The groups are shells around one centre, one inside the other: the same stretched ball of 6 dimensions in 8 sizes.
(in the rows, 128 means zero)
Some rows, each with its group after it:
[164  99 103 155 142 205 153 178 141 125 180 111 129  80 115 129] -> Lof
[ 72 175 159  85  75  62 110  71 144 124  77 153 110 212 140 130] -> Fozut
[149 124 117 150 134 190 176 163 154 123 181  98 125  98 121 149] -> Mobi
[114 105 141 122 121 115 121 121 123 132 112 123 119 119 146 121] -> tad
[170 101 104 144 160 168 137 157 118 131 163 128 136  78 113 116] -> feri
[138 159 122 110 118 131 151 115 146 129 157 148 116 143 113 124] -> Mobi
[101 176 147 107 122  62 112  74 122 121  77 142 135 187 127 149] -> tad
[ 56 173 150 110 110  63 125 115 120 131  84 118 157 192 148 120] -> Neb
[136 133 147 113 119 104 128  77 139 121 109 136  97 138 131 157] -> Neb
[119 153 154 103 103  90 127  65 146 119  99 142  95 166 132 159] -> Dobi
[165  87 124 125 155 125 120 116 107 137 135 142 113  76 128 113] -> Neb
[196  72 111 128 161 154 125 121 113 137 160 151 100  51 117 111] -> Neb
[149 106 136 118 118 147 155 113 148 131 158 128  88  97 134 133] -> Lof
[166 113 142 100 127 102 123  61 132 129 123 161  75 111 126 139] -> Fozut
[ 86 148 135 112 114  87 104 120 116 129  90 139 148 171 136 109] -> feri
[126 147 134 104 128  82 107  86 116 129 101 158 124 153 123 121] -> feri
[ 53 211 162 111  97  53 125  80 140 112  60 115 150 235 138 171] -> Mobi
[182  51  94 161 138 237 134 196 138 127 185 119 115  46 117 111] -> Fozut
[171  90 119 139 155 154 135 131 120 130 149 126 116  73 123 131] -> Lof
[112 129 124 113 115 116 110 132 121 133 119 148 134 145 128  97] -> Lof
[172 125 129  92 115 125 142  78 146 134 162 174  71 111 115 118] -> Dobi
[ 86 158 116 143 124 134 118 171 122 121 110 111 181 171 124 120] -> Mobi
[ 70 200 171  87  97  23 116  40 134 120  55 142 120 224 141 159] -> Fozut
[122 155 124 140 128 147 150 140 144 118 138 109 142 146 119 153] -> feri
[169  88  97 142 138 195 129 174 129 130 173 137 127  79 112 101] -> tad
[ 78 154 159 112  91  95 131  99 147 121  92 116 117 180 148 151] -> tad
[ 58 194 154 116  88  90 141 110 153 116  92 108 143 215 140 157] -> Pif
[ 80 135 129 138 109 146 149 175 139 129 137  96 153 144 144 115] -> Fozut
[200  90 101 128 150 184 154 142 134 137 199 150  99  55 107 106] -> Fozut
[145 106 102 161 179 143 103 169  88 125 114 116 181  99 115 120] -> feri
[134 133 139 116 126 118 153 105 139 131 143 127 107 120 133 136] -> Pif
[ 95 134 157 109  95  96 123  91 142 124  94 127 104 160 148 143] -> Neb
[177  86 133  92  88 171 161  98 172 138 195 165  35  79 129 110] -> Mobi
[228  54  90 154 153 243 155 169 145 128 216 134  90  20 102 124] -> Mobi
[183  95  93 162 185 167 109 162  96 124 137 128 161  75 102 126] -> tad
[102 152 152 120 133  68 113  82 116 121  71 122 137 165 138 158] -> Dobi
[151 120 108 125 161 109  91 124  91 132 109 159 152 118 110 101] -> Pif
[167 108 140 103  87 170 167  90 182 126 180 147  43 103 127 146] -> Dobi
[132 122 142 102 125  93 130  90 123 137 124 147 103 120 137 116] -> Pif
[ 74 189 147 103  84  98 148 109 156 124 118 128 128 201 135 135] -> Neb
[186  89 112 140 162 157 125 126 116 127 147 137 116  70 113 133] -> Lof
[120 143 151  93  81 115 144  78 165 126 132 149  74 156 135 139] -> Lof
[158 105 112 122 130 162 140 142 134 135 169 144 111  92 119 103] -> feri
[191  97 108 151 170 172 142 139 122 125 162 123 125  66 109 144] -> Pif
[189  88  90 171 184 196 134 181 110 125 165 112 156  57 104 131] -> Pif
[212  52  80 174 190 217 119 190 102 128 174 123 145  25 102 114] -> Dobi
[ 82 149 128 152 150 106 122 161 104 124  92  89 191 153 138 134] -> Neb
[156  80  85 170 191 160  80 196  70 129 114 123 196  78 110  94] -> Fozut
[161 131 125 133 152 129 135 106 126 122 130 130 123 113 115 154] -> Lof
[173  92 102 150 167 170 133 161 112 131 159 123 140  69 114 118] -> feri
[105 143 147 137 106 147 167 128 163 117 136  90 116 143 141 171] -> Dobi
[153  90 105 166 146 202 137 186 132 121 157  99 144  83 120 136] -> tad
[ 55 201 170  81  90  22 124  55 134 127  66 142 125 225 148 138] -> Dobi
[153 103 129 109 125 117 105  96 122 131 119 161  99 112 125 114] -> Pif
[ 81 170 154 103  72 112 148 100 169 121 118 126 103 191 140 147] -> tad
[105 105 133 147 133 142 136 161 123 128 122  91 146 111 147 129] -> Mobi

New rows, each followed by its group:
[177  87 115 126 113 207 174 150 166 134 210 132  76  66 123 117] -> Dobi
[112 164 136 100 115  89 134  97 132 132 123 149 123 163 126 119] -> tad
[182  75 112 152 161 181 140 149 123 128 161 116 117  55 121 135] -> Pif
[164 126 110 144 164 152 150 143 122 128 159 121 141  93 111 135] -> Dobi
[168  90 110 154 149 183 130 155 128 122 149 116 127  81 117 139] -> feri
[114 105 112 171 164 155 119 191 101 124 115  85 186 105 133 127] -> Dobi
[131 153 127 150 128 165 165 140 157 112 147  95 133 138 119 176] -> Dobi
[113 169 146 107  92 114 141  86 162 116 118 137 102 179 125 159] -> Neb
[146 108 137 128 131 136 141 110 136 126 134 121 103 103 134 147] -> tad
[159 111 122 135 159 128 127 120 113 128 130 129 129  95 121 135] -> feri
[ 79 152 153 100 107  59 106  90 118 131  76 139 131 179 146 119] -> Lof
[123 136 113 111 138  95  90 126  97 135 106 165 153 146 117  85] -> Fozut
[ 73 181 155 116  82 107 145 105 163 114 102 110 123 202 139 165] -> Neb
[152  78 120 128 130 161 130 146 127 136 155 134 107  78 133 102] -> feri
[140 135 124 110 110 138 133 116 144 128 147 152 106 135 118 117] -> feri
[165  80 106 153 138 201 135 173 135 125 166 117 122  74 120 123] -> feri
[172  83 117 121 113 191 155 141 155 134 191 142  79  72 124 110] -> Lof
[ 88 125 147 120  93 124 129 128 144 125 111 115 117 152 149 130] -> tad
[ 92 147 156  93 107  63 124  81 125 135  97 142 113 161 148 119] -> Pif
[189  58  98 146 145 207 128 169 128 131 177 136 108  48 115 105] -> tad
[216  83  94 144 175 185 138 143 118 131 183 146 115  45  99 120] -> Dobi
[150 133 146  96 120  95 138  63 138 131 129 156  81 125 128 139] -> Neb
[145 114 141 124 112 146 144 103 153 121 137 125  88 116 132 156] -> Pif
[101 132 141 141  99 166 167 150 165 119 146  87 118 136 143 157] -> Dobi
[ 67 153 134 137 147  68  95 141  87 127  61 108 196 173 141 119] -> Neb
[ 93 124 144 127 124  99 116 123 117 128  92 113 140 142 147 129] -> tad
[151 101 131 116 148 104 115 102 107 136 119 146 114  97 131 115] -> Pif
[183 114 120 141 147 165 144 113 141 118 152 128 104  93 109 164] -> Dobi
[178 119 118 140 161 141 129 109 122 120 133 133 123  99 108 157] -> Neb
[ 55 173 138 135 107 109 130 153 133 120  94  96 173 194 141 137] -> Neb
[ 86 145 143 124  88 141 149 139 160 122 130 107 121 162 143 139] -> Lof
[154 114 111 166 183 151 139 160 105 124 136  95 167  86 119 148] -> Fozut
[171 143 115 129 171 112 125 102 108 126 128 146 139 115 103 141] -> Mobi
[114 157 138 101  96 122 159 110 157 132 154 140 102 152 130 122] -> Neb
[185  92 131 104  97 180 162  97 174 130 190 155  41  82 122 133] -> Dobi
[175  81 110 113 134 156 128 133 123 142 171 162  97  70 121  84] -> Neb
[173 101 121 124 154 129 126 109 115 133 140 147 111  85 119 123] -> Lof
[168  85  97 163 175 177 121 178 103 128 148 115 158  67 114 118] -> feri
[ 90 147 150 116  74 147 172 128 178 123 149 105  97 158 147 146] -> Neb
[ 73 194 144 141 110 115 146 129 150 108  96  89 162 203 130 180] -> Fozut
[122 120 111 145 137 163 143 179 126 131 154 109 156 112 127 110] -> Neb
[127 131 134 109 138  71  82  85  98 128  76 161 133 148 125 117] -> Mobi
[189  90 107 129 126 196 144 137 150 127 185 148  87  75 109 122] -> tad
[121 126 155  79  61 129 160  83 179 135 161 155  46 138 145 119] -> Dobi
[155  72  84 169 186 171  91 207  75 133 131 120 190  67 115  84] -> Fozut
[116 141 138  83  89 102 129  95 143 138 137 169  92 152 132  94] -> Dobi
[185  49 112 117 127 173 113 133 126 139 164 164  79  53 125  86] -> Fozut
[121  75 117 142 124 169 115 178 121 133 135 116 135  94 141  96] -> Mobi
[193 106 122 103 123 160 162  97 154 136 193 164  63  78 113 120] -> Fozut
